The same things were measured in two ways. Each way mixes the same 11 hidden numbers, adds some noise and spreads widely along 7 directions of its own, which tell nothing about the thing.
In the rows, 128 means zero.
Some things both ways: the first way, then the second way.
[ 86 119 117 120 124  97 124  88 130 142 113 108 105 113 119 127 137 123
 126 130 152 155]
[131 152 150 139  97 121 148 199 122 139 116 103 129 162 124 121 106  92
  93 112 149 221 175 133 134 145 117  90]

[130 114 115  71 122 114 147 112  89 149 129 114  90 126 142 102 121 148
 144 149 160 142]
[145 168 137 126  95 148 150 176 121 135 118 109 163 154 153  94 126 115
 109  87 164 166 112 179 136 165 169 105]

[114 203 145 154 116 129  66 145 159 146 130 200 127 151 139 128 135 108
 119 123 142 103]
[140 124 142 107 132 130 134  99 144 120 111 155 110  99 114 131 139 160
 126 139 109 106  96 132 126 118 126 160]

[144 205 137  98  74 121  97 217 177  80 207 127  75 168 113  86 107 101
 109  92 119 122]
[171 147 104 124  76 141 117 138 160  87 168 138 137 185 132 157 146 184
 128  95 143 148  71 197 128 160 162 151]

[121 142 148 157 140 122 104 126 122 140 133 150 132 142 163 136 139 134
 168 129 121 110]
[129 134 129 131 124 129 135 112 157 110 133 158 140 119 122 121 161 163
 123 140 126 129  97 150 123 134 122 168]

[ 99  94  94 150 147 106 107  96 101 150  86 147  91 125 178 192 146 174
 243 176 131 108]
[132 116 171 110 100 166 100 149 178 138 106 147 161 115 135 109 119  84
  84 114 107 101  92 138 147 126 143 130]

[137 166 137  85 109 106 125 141 109 152 168 150 116 117 134 108 103 153
 115 135 132 154]
[ 88 141 146 133 132 101 156 132  82 146 120 101 137 151 100 146 145 148
 158 153 165 174 174 107 145 144 111 117]

[ 68 154 135 177 159 164 115 102 143 156 115 194 162 186 173 133  92 104
 103 141 149  50]
[166 160 144 120 116 190 155 143 115 128  72 130 154 143 145  93 102 100
  68 105 134 140 120 121 130 142 131  92]

[134 119 103  96 105 115 148 119  92 165 132 115 122 114 135 116 138 116
 130 139 164 146]
[ 86 113  76 161 119 116 144 124  99 104 120  93 149 133 132 104  76 109
 144 111 129 129 218 101 137 116 164 109]

[151 157  99  99  43  88  72 139  98 186 143 133  59 114 127 124 187  94
 171 110 155 105]
[ 96 116  87 143 116 126 125 105 132 110 131 103 108 171 110  98 151 110
 125 136 150 140 138 111  91 161  87 103]

[167 172 143  70  77  82  85 163 106 186 135 172 115  85 116 116 193 160
 152 104 140 179]
[118  96 107 162 150  78 120 101 121 102 123 126  86  92 117 114  80  73
 133 114 107 109 152 141 139 140 116  99]

[ 98 222 114  83 114  97 125 197 176  88 166 116  22 136  98 114 127 122
  78 135 133 150]
[147  95 106 121 166 122  99  70 144  88 135 152  93  78 153 108  93 106
 130 126 105  37 139 131 120 100 151 164]

[147 113  83 187 141 139 201 148 168 116 160  94 187 160  81 126 125 113
 102 149 124  52]
[142 143  67 127  96 124 165 157 160 111 127 128  96  97 153  73 122 143
 120 112 126 150 115 169 123 117 167 128]

[155 123 109 173  94 136 140 150 155  55 131  80  91 146  88 132 132 114
 129 142 139 132]
[103 100 124 126 129 105  98 110  97 111 156 128 166 100 136 170 104 134
 179 121  84  76 170 116 147  92 163 139]

[114 152 150  80  91 120  41 146 146 115 113 154  56 151 108 142 140  99
 143  87 162 160]
[171 143 152 101 112 141 106 120 145 116 121 137  98 190 113 163 102 163
 109  94 102 130  96 123 122 149 116 184]

[102  45 125 147 173 116  95  56 145  88 101 123 145 137 175 137  80 143
 192 108 123 141]
[160 110  82 168 126 101 124 120 120  85 138 103 122 129 141 117 120  57
 121 104 156 121 151 146 109 137 161  82]

[180 103 120 142 122 101  81 131 114 122  99 131  76  95 153 210 155 163
 220 102 101  78]
[100 130  90 133 134 107 129 131 103  96 200 130 162 109 158 128 162 181
 187 149 122 123 175 166 109  87 136 170]

[168  78  41 108  96  98 208 149 107 177 110  94 137  80 117 156 119 193
 170 185 127 116]
[127  89 129 110 139 132 100 119 148 140 100 115  84  99 124 101 101  67
 118 140 110  74 130 108 123  97 133 126]

[103 193 146 115 134 107  84 145 145 102 124 115  31 104 115 149 161  81
 122  99 152 166]
[150 144  75 151  88 159 144 152 150  94 129 132 161 144 161  77 134  81
  76 109 146 163 144 134  98 151 132  76]

[ 95 133 111 167 148  96 126  89 133 107 157  83  88 164 114 144 154  81
 158 171 142  98]
[120 103 131 100 115 149 135 118 211 136  82 156  22 104  94  71 133 101
  64 173 144 145  70 138 127 152  63  94]

[137 183 131 157 112 185 137 172 143 121 103 173 151 141 150  60  94 137
 104 111 161 117]
[135 173 167 144 101 151 187 149  98 102  93  95 141 158 101 151 144 194
 109  80 134 196 127 136 109 103 151 132]

[103 113 125 127 127  91  79  41 101 162 129 145 109 151 112 140 137 127
 176 145 158 111]
[103 130 120 111 112  74 177 152 110 112 142 133 149 104 129 112 123 169
 159 115 149 162 192 142 167 122 168 175]

[ 98 170 122 167 140  91 129 158 141  96 179 142  91  99 156 127 140 151
 139 131 106 157]
[121  75 145 150 118 122 109 127 174 112  94 139  88  84  81 100 100  66
  84 138 108 138 111 172 125 121  98  84]

[ 90  78  82 135 137 148 140 100 156  71 114 108  80 180 128 109  43 143
 148 146 159  90]
[125 145 179  90 153 115 102 115  37 145 149 102 183 130 167 184 127 113
 181 108 139  80 184  86 125 126 160 110]

[ 94 103 125 133 152 147 191 176 157  77 187 102 116 169 111 139  67 174
 116 128 113 119]
[118 139 160 125 133 134 105 115  96 135 117 121 164 176 127 166  93 120
 129 107 102 114 167  68 145 150 114 143]

[140 101 128 152  85 128  85  91 111 125  57  85  89 141 154 133 163  81
 159 153 173 145]
[141 125 186 118 135 169  89 112 141 161  85 128  97 154  86 154 129 109
  97 161 112 122  72 121 112 141  67 105]

[129  96 138 165 146 131 116 133 145 112  72 125 135 118 126 160 156 132
 135 117 147 155]
[147 125  90 158 156 106 140  87 143 117  93 126  85  85 119  95 139 104
 121 133 100 100 107 105  78 115 124 145]

[ 82 146 133 160 148 118 148  88 121 174 136 160 165 138 117  79 153 140
 111 128 161 113]
[121 134 179 119 128 132 135 108 144 147  64 122 134 170  85  90 148  98
  83 100 125 131  88  82 106 181  82 169]

[156 135 140  60 134 121 137 134 133 161 144 147 179 144 118 104 106 135
 110 116 135 123]
[167 156 113 120 115 141 154 147 138 119 104 109  55 173 130 107  88 136
  98 101 155 164 108 160 140 159 133 119]

[127 138 133 121 117 117 133 144 105  90 159  81  67 122 173  80 100 106
 130 123 147 176]
[ 77 140 134 157 100 128 146 140 106 120 129  94 152 170  83 149 138 194
 149 140 161 203 170 153 112 131 135 124]

[108 104 120 166 181 117 165 121 160 136 152 152 208 133 168 136  84 169
 132 134  96  89]
[134 158 129 126 116 124 131 149 141 152 138 122 150 149 139 120 187 126
 133 143 160 150 101 133 112 156 132 142]

Other things, the second way, with their names:
J_312: [155 161  80 124  98 143 163 152 151 116 129 127  86 125 136 121 131 192
 125 148 154 183 121 172 114 114 163 123]
J_632: [132 135 147 108 113  96 143 184 127 139 122 111 101 119 133 143  65 144
 136 101 103 159 185 125 174  88 173 177]
J_593: [ 95 151 155 122 146 116 101 114  94 170 137 129 167 134 156 143 134  78
 144 153 161 123 163  88 134 197 108  65]
J_79: [139 134 141 150 130 125 113 116 139 145 114 138 133 166  72 147 150 168
 134 169 125 157  88 158 116 155  91 175]
J_888: [ 90 143 127 154 135 133 114 123  73 136 152  86 194 179 144 149 165  95
 161 137 155 117 166  87 122 146 119  92]
J_311: [106 130  77 165 139  82 120 102 134 125 161 122 139 142 130 129 163 137
 176 150 144 113 124 132 129 160 139 164]
J_363: [167 111 114 109 137 138 100 104 157 122 124 151  90 117 137  96 141  70
  99 154 143  94  89 142 104 154  93 104]
J_581: [181 112  86 154  96 138  98 149 145  78 158 134 172 144 155  89 123  48
  93  93 139 131 122 202  94 157 142  87]
J_691: [ 62 138 152 118 109 103 105 135  79 173 127  93 184 155 125 129 133  89
 162 113 136 146 171  85 110 193 112  75]
J_212: [131 122  49 139 144 101 153 100 159  71 161 147  94  78 158  69 127 180
 151 124 123  95 137 178 108  93 173 209]
J_842: [164 133 161  72 105 133 100 139 166 151 134 138 116 149 139 126 196  80
 107 130 151 113  59 113 108 165 106 127]
J_979: [105 121  90 135 156  95 103 113 136 121 179 158 120  61 170 106 113 127
 166 163 117  95 151 177 129 128 134 134]
J_858: [122 142 112 172 102 106 152 185 153 135 139 117 125  66 126 131 149 142
 147 146 120 178 101 207 139  82 178 103]
J_55: [141 175 144 112 117 137 173 140 138 153  96 144  78 111 120 122 159 157
 109 148 149 183  64 153 134 165 100  80]
J_964: [117 107 109 142 144 106 129 100 106 117 104 123 119  95 126 117  74  97
 137 119 108  97 173 107 140 123 145 112]
J_83: [135 144 129 109  97 147 142 164 126 114 158 123 177 140 186 126 144  99
 123 107 184 118 139 140 186 139 191  91]
J_398: [133 127 127  95 129 124 117 107 133 120 142 159 137  84 153 151 124 161
 149 135  99  85 137 110 134 102 156 159]
J_709: [147 104 174  78 107 158  95 125 144 154  94 134 160 123 115 100 150  88
 117 111 118  66  47 151 126 143 140 142]
J_822: [131 115 196 118 123 156  69 135 125 164  94 127 157 142  97 163  61 120
 122 130  86 109 128 143 146 123 136 148]
J_94: [120 111 160 119 127 149  88  92 111 110 111 116 175 187 117 124  97 101
 114  78 105  78 146  90 113 154 120 167]
J_229: [178 142 115 111 112 115 155 143 174 110 125 170 100 106 134 107 137 148
  99 126 130 154  90 165 140 139 133 163]
J_330: [166 128 136 118 143 135 123 108 177  91 126 167  55  80 123 118 112 171
  99 132  88 125  94 182  89  90 112 175]
J_57: [119 132 129 126  56 144 159 171 149  96 127 105 138 180 102 119 153 154
 103  87 153 197 114 161 127 137 141 114]
J_580: [ 95  84 119 122 142 125 105  80 116 113 111 128 136 107 111 113  94 117
 143 135 101  71 174  95 118 109 130 150]
J_531: [185 129 138  90 115 114 126 146 123 122 126 155 120 122 126 156  98 152
 129 117  91 132 129 140 151 112 135 173]
J_958: [117 128 100 181 108 141 132 138  95 127  94  72 167 181  99  98 112  92
 130  97 129 145 130 144 109 151 138  99]
J_110: [119  91 164 119 134 140  66 122 148 138 127 131 141 141 117 148 105  77
 116 149  99  81 154  88 137 106 108 155]
J_886: [151 126 116 127 102 130 117 164 149 140  98  92  82 173 114 116  79  90
  99 111 131 159 149 113 122 135 140 127]
J_358: [119 113 129 122 147 112 130 111  84 107 124 110 113 103 142 135  74 118
 154 101 109  86 175 122 152  98 158 122]
J_193: [106  94 200  74 165 140  79  55 148 141 113 174 118  66 120 128 169  95
 116 166 109  43  88  93  96 132  71 126]
J_98: [106 130 136 137 116 123 107 155 106 123 149 108 165 157 144 147  83 114
 141 101 110 127 184 122 158 124 147 134]
J_223: [130 122 114 138 132  85 136 110 149 103 133 147 125  94 120 129 134 160
 147 109  72 106 121 119 120 101 145 215]
J_339: [ 96 165 119 145 115 130 176 147 108 125 115  94 116 139 119 130 121 198
 143 127 146 187 168 130 122 108 159 137]
J_835: [107 128 136 115 140 125 116 129 110 128 152 124 152 124 151 138 133 123
 145 149 138 111 186 100 129 105 132 145]
J_550: [119 133 142 119 115 133 120 116 121 129 125 128 167 164 110 150 144 155
 138 131 123 127 136  98 124 139 124 167]

Some of these things the first way, each followed by its name:
[205 166 131 132  73 104 121 193 117 164 140 157 143  90 132 132 152 165
 107 123 117 134]	J_958
[114 128 145 115 136 114 146 107 124 153 183 143 209 137 170  66 134 101
  80 110 126 149]	J_311
[125 197 155 119 153 152 137 101 143 151  98 152 212 123 161  38 137  52
  41 113 173 157]	J_339
[172 109 101 131  85  71 112 189 121 147 158 114  67  83 138 190 117 217
 226  96  79  92]	J_581
[143 176 136 207 143 114 121 104 166 154 125 145 219 128 126 104 144 100
 109 134 125  76]	J_580
[178  83  90 129  83 131 177 136  99 153 120  84 143 124 145 112 112 165
 163 151 129  98]	J_888
[119 116 111 126 154 143 141 173 138  91 136 133  94 137 135 175  82 158
 169 137 131 130]	J_398
[105  95 151 144 123 128 148 149 103 140 194 145 152 140 213 126  78 143
 109 121 108 136]	J_79
[145 131  85  71 116 112 167  99 103 163 136 119 149 141 137 105  84 168
 175 190 132  97]	J_83
[192  88 151 117 148 147 152 134  93 128 105  94 161 139 127 129 123 147
 178 145 152 138]	J_55
[109 122 117 138 152 129 142  81 123 131 134 109 141 144 138  94 158  72
 104 119 150  96]	J_212
[133 141 135 102 121 107 139 151 126 155 153 123 126 127 104 141 120 149
 130 129 135 139]	J_229
[169 179 101 124  73 110  90 166 125 146 146 168  98 102 124 124 140 154
 189 113 132 110]	J_57
[138 196 158 140 139 107 105 178 178  84 159 144  96 121 112 149 112 143
 108 113 106 154]	J_550
[173 143 130  73  92 118 122 191 125 144 140 156 105  92  85 178 104 170
 121 109 137 171]	J_531
[ 95 129 118 181 108 118 104  90 154 108 124 104  90 179  93 115 145 113
 145 129 154  79]	J_94
[124 196 104 114 129 116 135 146  95 168 120 151  94  80 160  88 146 161
 172 137 153 135]	J_193
